The rows are grouped in 4 ways, from coarse to fine. Each group lies inside one group of the grouping before and may be the whole of it. The rows also spread widely along 14 directions, which tell nothing about the answers.
Some rows, each with its group in each grouping after it:
[-12  11  -9  41  -9  -8 -16  15   5  21 -21  34  -9  29  11 -22 -20 -26
  -9  -1  36   4] => zupan Pepel j311 nem
[ -9   3   5   7  31  -2   2 -18   0  35   1  35  20 -18   9 -34  29  32
  -6   3 -16  39] => vap tupu j71 pil
[  0   8   8  33 -12  12   4  -2   8   5  -6  21  -3  12  16 -24  -5  -4
  -2  -4  21   1] => Zad norit j878 fiz
[ -8 -24  -1   8   8 -18   2  -8  -8 -25  13   8  11   6  -3  19 -22  10
   8  15   2  -9] => zupan Pepel j311 gil
[ 30  -3  28 -15 -27  47 -25  24  16   5 -19 -11 -27 -16 -15   5 -15  10
 -18   2   6  -8] => vap tupu j468 povek
[-27  25 -27  11  22  -1   1 -19   6   6  15  24  36   6   8   1  24  -1
  11  15   4   7] => vap tupu j468 nefu
[ 20 -23  -4  22  -3 -37  24  -9  22 -30  28  -1  -1 -25  12  14  13  -6
 -32 -15  -4 -14] => Zad Pob j379 Lan
[-23  -9 -11   2  10   9 -14   0   5   1  14   4 -13  36  11   6   8  -7
  10 -15  25  -7] => vap tupu j823 Goso
[ 28   0   7  -8   1  47 -21   0 -43  -5 -18 -16 -10  10  19  -2  -3  10
   8  12  14  -9] => Zad Pob j142 sof
[ 15 -24 -17  -4  -2 -29 -21 -23  -2   2 -17  34 -14   3  -7 -11  -1  -7
 -34  -9   0   1] => zupan lof j919 Sazo
[-12  15  -7  -5 -41   1  16  12   5   3  17 -29  37 -51 -22 -22  19  34
 -36  20 -28  -6] => vap Boke j204 zef
[  3   5   8   8   3  -8 -13   7   8   5 -32  32 -30  22 -21  23  16  -3
 -10  -7 -15  19] => vap tupu j823 Vapi
[-19  21 -33  -4 -39   0  -8 -15 -23 -11  -6 -35   5  -8 -43   6  -3   3
   4  30 -48 -14] => vap meva j51 Napo
[ 23 -11  11 -43  -9 -10   9  11   0  18   9 -17  -9 -20   1 -18  22   2
 -30 -15  -8  10] => zupan Pepel j631 libar
[-15  26  -5   6 -23 -43   3  10 -10   2 -13  -9  28  -2 -19  -4 -32 -28
   2  16  -1  -3] => zupan Pepel j510 kodab
[ 19  15  -3 -16  17  34  -8  -4   1   3 -10  19 -10  32  26  18  15 -31
  16   9  18   0] => vap tupu j71 finib
[-10  16 -44  15  30  22 -25 -39 -15   1  19  -4   4  -7 -16  21   4  -5
  24  19 -25   3] => zupan lof j458 zoge
[-14   9   4 -10   2  -2  -8   1  -1  16   4  -5  -8  18  -3  -7   2 -12
   7 -16   7   3] => vap Boke j204 zef
[  9   7  23   4 -47   4   8  26 -24 -26 -34 -21 -24  33  -4  -3  -9 -16
   4 -13   2 -18] => zupan Pepel j311 nem
[-25   7   5 -15  18 -15  -1   4 -10  -7   6 -10  12  18  -9  24  15   5
  23 -10  -3   4] => vap tupu j468 povek
[-30  -5 -12 -48 -34  23  14  43  -3   0  22 -22  19  17   7   8  21  23
  -6  36  20 -17] => vap tupu j468 povek
[-22  -1  17   2 -22   3   3   6   4   7  -5   8  -3  22  -1 -26 -11   9
   9  -3   6   3] => vap tupu j71 finib
[-18  -3  -4  24  26 -31 -15  32 -18  11   3   5  21  -7   1  24 -15   6
  -7  13  16   7] => zupan lof j919 Sazo
[  2   3   7 -10  -3  15  -6  -5  27 -12   3   8  -7  -2 -23  28   4   3
   4   3 -14   0] => vap tupu j823 Goso
[-11  20   5 -20 -21   1   0  14 -48   4 -11 -57   5   4  -7 -12  11   3
   9  -5 -19  -3] => vap tupu j823 Vapi
[  3  -9  -8  -1   9  -6 -36  -5  -2  11  -8  17 -15   8 -15  13 -31  -6
  -6  10  17   1] => Zad Pob j142 sof
[ 22  22  18  31  31  -7  -2  -8  -2   4   2 -12  -5  -6  23   1   1 -31
  14 -37   9   5] => Zad Pob j379 Lan
[  2   4  -1 -29 -45  21   3   3 -18  -4   2 -37   0  -5  -7 -27   8  12
 -12   2  -1 -16] => Zad norit j878 fiz
[ 12  -2   7 -27 -13 -25  27  -7  20  13  19 -16 -27   8   5  -3   5 -45
   2 -11 -17   6] => vap tupu j823 Goso
[ -6  -2  14   1  16   6 -14  21  14  22  20  -6   1  -8   6  -2  -8   5
  -5 -18  34   4] => Zad norit j878 fiz
[ -1 -12  -3 -17   6  11  -9  32  -4  -2   7 -16 -49  30 -11  41  24  -9
   1 -14   1   1] => zupan Pepel j311 nem
[  5  16  12 -18   9  -1   9 -14  18  11   2   9 -10  14  -6  15 -12 -33
  32  12 -14  13] => vap tupu j468 povek
[  8  15  13  -1 -10  -9   8 -13 -11 -18 -24   8  -1  21  -6  -2  -1 -17
  16  -9 -12   2] => zupan Pepel j311 nem
[-15  -1  -7   9  20   7  29 -33  24   8  38  21  -2  13  17  -6   6 -11
  35  19 -17  17] => vap tupu j71 pil
[ 22  15  18  -8 -14  16  39  -1  20  -8   4  -8 -43  13  -9  29  21 -31
  26  12 -50  13] => vap tupu j71 finib
[-16  -5 -51   5  51 -17 -48 -16 -29  11   2   8   4   6   3  19  38   2
 -24 -19  15   3] => vap tupu j71 finib

New rows. What belongs after each?
[ -7  42  13  -7  -8   6   2 -33 -36 -21 -31  -6  63  14  19 -42  23  11
  28 -27   0  -9] => vap meva j51 Napo
[-34   0   0  21 -51   4  10   9  27  13  14   5 -14  26  -6 -36 -29  -9
   0   6  16 -11] => vap Boke j204 zef
[ 10  -5   6 -30  26  -2 -19   1 -24  11 -16   3 -10  17   3  17  11  -4
   5  -1   2  11] => vap tupu j468 povek
[  8  -1   8  -1 -24   8   6  28  11  12  -5   4 -10   8  15  -1  -8 -14
 -14  21  18  -4] => vap tupu j468 povek
[ 11  11  -2   0  24  14 -18 -22  10  15  -5  33   9  -5   0  -2 -11  -4
   5  14   7  12] => Zad Pob j379 Lan
[-16   5   5  15 -13  15 -11  -2 -16 -16  -5 -16 -30  34 -14   3   2   6
  24 -23  -3  -7] => Zad Pob j142 sof
[ 19   2  17 -24 -16  11  -6 -18 -10   4 -20  -5 -15   7  -1 -32  23   1
 -11 -35 -10   1] => vap Boke j204 zef
[ 11   1  23 -38  -3   2   8  17   6  -6 -12  17 -10  32   6  17  20  -2
   5  -6  12   6] => Zad Pob j142 sof
[ 11  10  11  -4 -11  -4  10  16 -36   6 -16 -22  -2   4   8 -11  -3 -12
   4   8  -8   6] => zupan Pepel j311 nem
[-17   2 -16  24  -7 -32 -11  -9  11   4  -3  22  -4   4 -29  15 -29 -16
  -9  20  -9  -1] => vap Boke j204 zef
[-34   1 -28  10   2 -24 -10  -5  -5  14 -12  43   4  29 -13  -1  18   8
 -16  15   1  11] => vap Boke j204 zef
[ 31  10 -44 -11  22  16 -24 -16 -44  13  -9  -3   4 -13  14  14  11 -17
 -18  46  -3  -2] => Zad Pob j379 Lan
[-11  -7  -2  -2  -8 -29  11   3  -4  -9  27 -30   0   4  -2   6 -31 -27
  14   0   4 -12] => zupan Pepel j311 nem
[ -9  -2 -13   1  22 -18   1 -24 -20   0  20 -12  14  -1  15 -14  15   2
   5 -17   3   1] => Zad Pob j379 Lan
[-14  -5 -33  -3  10 -17 -39   3 -44  13 -27  12  22  11   1  -2   7  15
 -26  17  17  -2] => vap meva j51 Napo
[ -3   7  14 -28  -4   0  34 -25   8 -11  15 -11 -18  21 -10  10  21 -12
  37  -3 -46  13] => vap tupu j823 Vapi
[-21  11  -3  -9   6 -14 -19 -17  13 -23   4   2  40 -13 -30  20   0  20
   6 -12  -8 -11] => vap meva j51 Napo
[ 28  11   3 -30 -10  34 -10 -17   2  -3 -14   8   9   1   5   4 -14 -17
   7  32   2  -8] => vap tupu j823 Goso
[ 13  27  23   0  12  16 -17   7   8  35  -8  -2  10 -21   7 -27   7  -2
 -10 -26  13  14] => vap Boke j204 zef
[-35 -10 -26   1  23  -5 -11 -21 -14 -18  28  -5  21   8 -18  21  -5  17
  26  12  -4  -4] => zupan Pepel j510 kodab
[ 14 -24 -13 -24  12 -13 -12 -22 -12  19  20 -17   4 -34   8 -31  29  19
 -43 -26  -4   3] => vap Boke j204 zef
[-10   7 -35 -35  10   0 -10 -36 -10  16  13   7  -8  23   0 -12  22 -15
  10   4  -3   7] => Zad Pob j142 sof
[ -5  15  30   0  -2   2  -2  -8  37 -11  -1  23   7 -10 -40  20 -24  15
  22   5 -20  12] => Zad Pob j142 sof
[ -2 -12  -9 -12  -8 -15   2  13  -7  -8  12 -22 -12   7  -7  36 -14 -19
   2  24  -4 -12] => vap tupu j468 povek
[  7  -5  13 -28  -9  14 -20  14 -10  -7 -12  -7  14  10  12   1 -11   3
  -4  -1  34 -17] => vap tupu j468 povek
[ 12  15   2  -4  33  36   2 -24 -35 -11   7 -15   6  18  27   6  15 -11
  51   1 -10   2] => zupan lof j919 Sazo
[ 20  -2   0 -37  -4  40  24 -17  11   6  21   3 -27  17  16  -4  32  -4
  17  16 -16  11] => Zad Pob j142 sof
[-36 -29  26 -36 -27  10  22  18   8  13  41 -40 -20  18  -3 -27  -1  27
  20 -14  -4   2] => vap tupu j823 Goso
[ 30 -40  -8 -19  22   8 -17  20 -12  29   8   7 -28 -11  17  10  23  14
 -41   5   8  14] => zupan lof j458 zoge
[ 19  26  -3  25  -3  20   4 -34  32 -16  11  13 -18  31  26   1 -22 -64
  34  -9  24 -17] => Zad Pob j142 sof
[ -1 -11   4 -14 -45 -13 -31  31  10  16 -22   0 -21 -13 -39 -15 -17  12
 -47 -13   3  -6] => zupan lof j919 Sazo
[ 10  -5   2  13   3   0  31  12 -22  -3  15 -16  11   0  38   7   9  -7
   6  32   1  -1] => vap tupu j468 povek
[ 15  18 -15   5  -5  10   5 -12   9   8   9   5  15 -25  15 -20  30   1
 -22   4   0   3] => Zad Pob j142 sof
[ -3  13 -12  -9  12   1 -17   7 -21 -39 -14   0  37   1 -11  40  27  18
  -4   0   8 -16] => zupan Pepel j510 kodab
[  6 -23 -23   7  18  -2  -1 -11  -8  -7  29  -7  10 -29   8   2  22  22
 -25   6  -5   0] => zupan Pepel j311 nem
[ -9 -16  20 -11 -21 -19  43   0  -2  -8  13  -2 -16  37  15 -14  15  -5
  13  -9 -11   3] => vap Boke j204 zef
[  6  25 -16 -27  25  12 -15 -27 -22   5 -10   4  -9  45  11  14  14 -46
  33  -4   5  -1] => vap Boke j204 zef
[ -7  27  -4  36  38  10   0  -4 -10  -5  -4  22  22   3   5  23  12   0
  26  15  -6  17] => zupan Pepel j311 nem
[ -8   2   1  -2   6 -21   1 -47  -8  -5   9  -9   8  -3  -3 -36  18   3
   6 -48  -8   4] => Zad norit j878 fiz
[-13  11   1  10  14 -15   5   1   1  -7   5   6   9  10  -3  11   9  -7
  13 -11  -1   7] => zupan Pepel j311 nem
[-24  -6  12 -16  -9  15   0 -19 -12   6  24 -27   2   7  -3 -39  -9  26
  28 -14  -2   1] => Zad Pob j142 sof
[-10 -13  -3   2 -27  -5   2 -12  25 -32  21  -6   6  -9 -13  -4   0  17
 -15 -20   5 -25] => Zad Pob j379 Lan
[-24   3   1  15 -15 -21  40   8 -31  -6  20 -28  31 -11  13 -22  19  28
   3  16 -20   4] => Zad Pob j379 Lan
[  1  18  -5   0   7 -10  -8  17  -9  14 -14   2 -17  20  -1  11  18 -26
   0 -15  -1   8] => zupan lof j919 Sazo
[-22   4   4  23   6   4  -4  -7  14   4  22   4  32 -26  -4 -26 -12  25
   2  -6   7   5] => zupan Pepel j311 nem
[  6  -2  -8  25  55 -21 -17 -41  16   7  23  23  19 -32   0   6  -8   1
   0 -12  -1  14] => Zad Pob j379 Lan
[ 18  15  -5  -3   3  -2 -15  -2  19  20  11   1  11 -31  -6  10 -43 -28
  -5  32  11  -1] => Zad Pob j142 sof
[  6  -3  17   7  14 -16   3   5  13  -2  -2  22  -6  27  21   2 -11 -29
   9 -21  30   3] => zupan Pepel j311 nem
[ -9   8  -1  14  -4  -4 -19 -11  15   4   1  11   4   5  -8 -14 -38 -20
   8  -6  21  -6] => zupan Pepel j311 nem
[ 10 -20 -26   8  -3 -32  -2 -26  -8 -18   6  -4   4 -22  -6   6  26   9
 -35  -7 -26  -8] => vap meva j51 Napo
[ 13 -27  11 -25  24   4  -3 -11  18  25  33  -1 -15  -6  14 -18  -5  -3
   2 -18  14  14] => zupan Pepel j510 kodab
[ -9 -18   0 -45  24 -33   6  16 -11   9  27 -21 -32  27 -11  45   7 -15
  18  -1  -7  13] => Zad Pob j142 sof
[-29   8  18   6  -3  10   7   3 -20  -9 -12  14  22  23  -8   3 -22  24
  39  36 -12   8] => vap tupu j71 pil
[-14  26   9 -44  -5   9 -18  -9   6  22 -20  30  44   6 -10 -29  -3  11
   0   6  18   7] => vap Boke j204 zef
[ -3  14  -8  34  18  15  -4 -35  -4  -6   2  19  30  -1  24 -33  14   5
  12 -15  13   3] => zupan Pepel j510 kodab
[-23   0   9  -2  12  -2  -5 -19  21   8  14   6 -19  11 -29   9 -10   2
  27  -7 -25  17] => vap tupu j823 Vapi
[  5  -2  41 -14  -7  28  12  -6  26   2  11  -6 -22   6  -4 -10  -4   4
  28 -19 -15  10] => vap tupu j71 finib
[  1  -1   4   4   8 -32  15 -33  -8 -27   4  -4   8  -4 -16  22  -8  -9
  21   6 -39   2] => vap tupu j71 finib
[ -5 -22  -8   3 -26 -12 -11   6   2  -3   5 -16 -25  -1 -19   5 -14  -1
 -23  -1  -5 -12] => vap tupu j823 Goso
[-25  13 -10 -27 -21 -20  26  13   7   0   7   6  11  31   4   3  32 -12
   1   7   0   0] => vap tupu j468 nefu
[ 10  -2   7  23  37  -9 -26  -6 -22  10 -24  24 -18  14   2  10  11   0
  -5 -23  10  18] => Zad norit j878 fiz
[-11 -12   3 -21  14  31 -14 -37  11  -2  18  10  -4  14   0 -14   1  17
  28 -12  -1   1] => vap tupu j71 pil
[ 12  22  11 -22 -24  10  -8  16  18  26   0 -13   3 -10   7 -31 -14 -23
 -14 -10  27  -7] => Zad Pob j379 Lan
[  7   2   9   4 -10   1  18 -17  -3 -29 -18  19 -18  30  -6  21  15  -9
  18   8 -29   2] => vap tupu j71 finib
[ 11   2  16 -23  -3  35 -18  29   4   6  -9  -9 -22  13 -12  35  -7   0
  11  14   1  -1] => vap meva j51 Napo
[ 17 -13   4   2   7  -9   1 -33  19   3   9  27  -2 -11  12 -27  17   8
 -19 -23   3  10] => Zad Pob j142 sof
[-18 -23   9 -16  15   6 -15  -5 -50 -18   1 -18  35  -1  12 -15  12  58
   5 -11   8  -7] => vap tupu j71 pil
[-27  21  23 -12  14  14 -17   9  32  -7  13  -4  12  15 -20  30 -17  -4
  38 -21  16  -5] => vap tupu j823 Goso
[ -9 -24  -9 -27 -11 -11  10  17 -35 -17   0  -1  -4  38  10  21  10  13
   0  29   9  -7] => Zad Pob j142 sof
[-15  -8  11   6 -23 -10  26  -3   9  10  13  -7 -17  -4  -8 -31  21  21
  -5 -13 -34  16] => vap tupu j71 pil
[  6 -21  22  -3  -3   0  -9  25 -15 -12 -14  -9 -22   9 -15  34  -9  15
  -1   8  -7  -1] => vap tupu j468 povek
[  5  33  -3 -19 -11  -4 -15   8  17  -7 -21   4  -7  10 -34  30   8 -32
   1 -11  -6  -2] => zupan Pepel j510 kodab
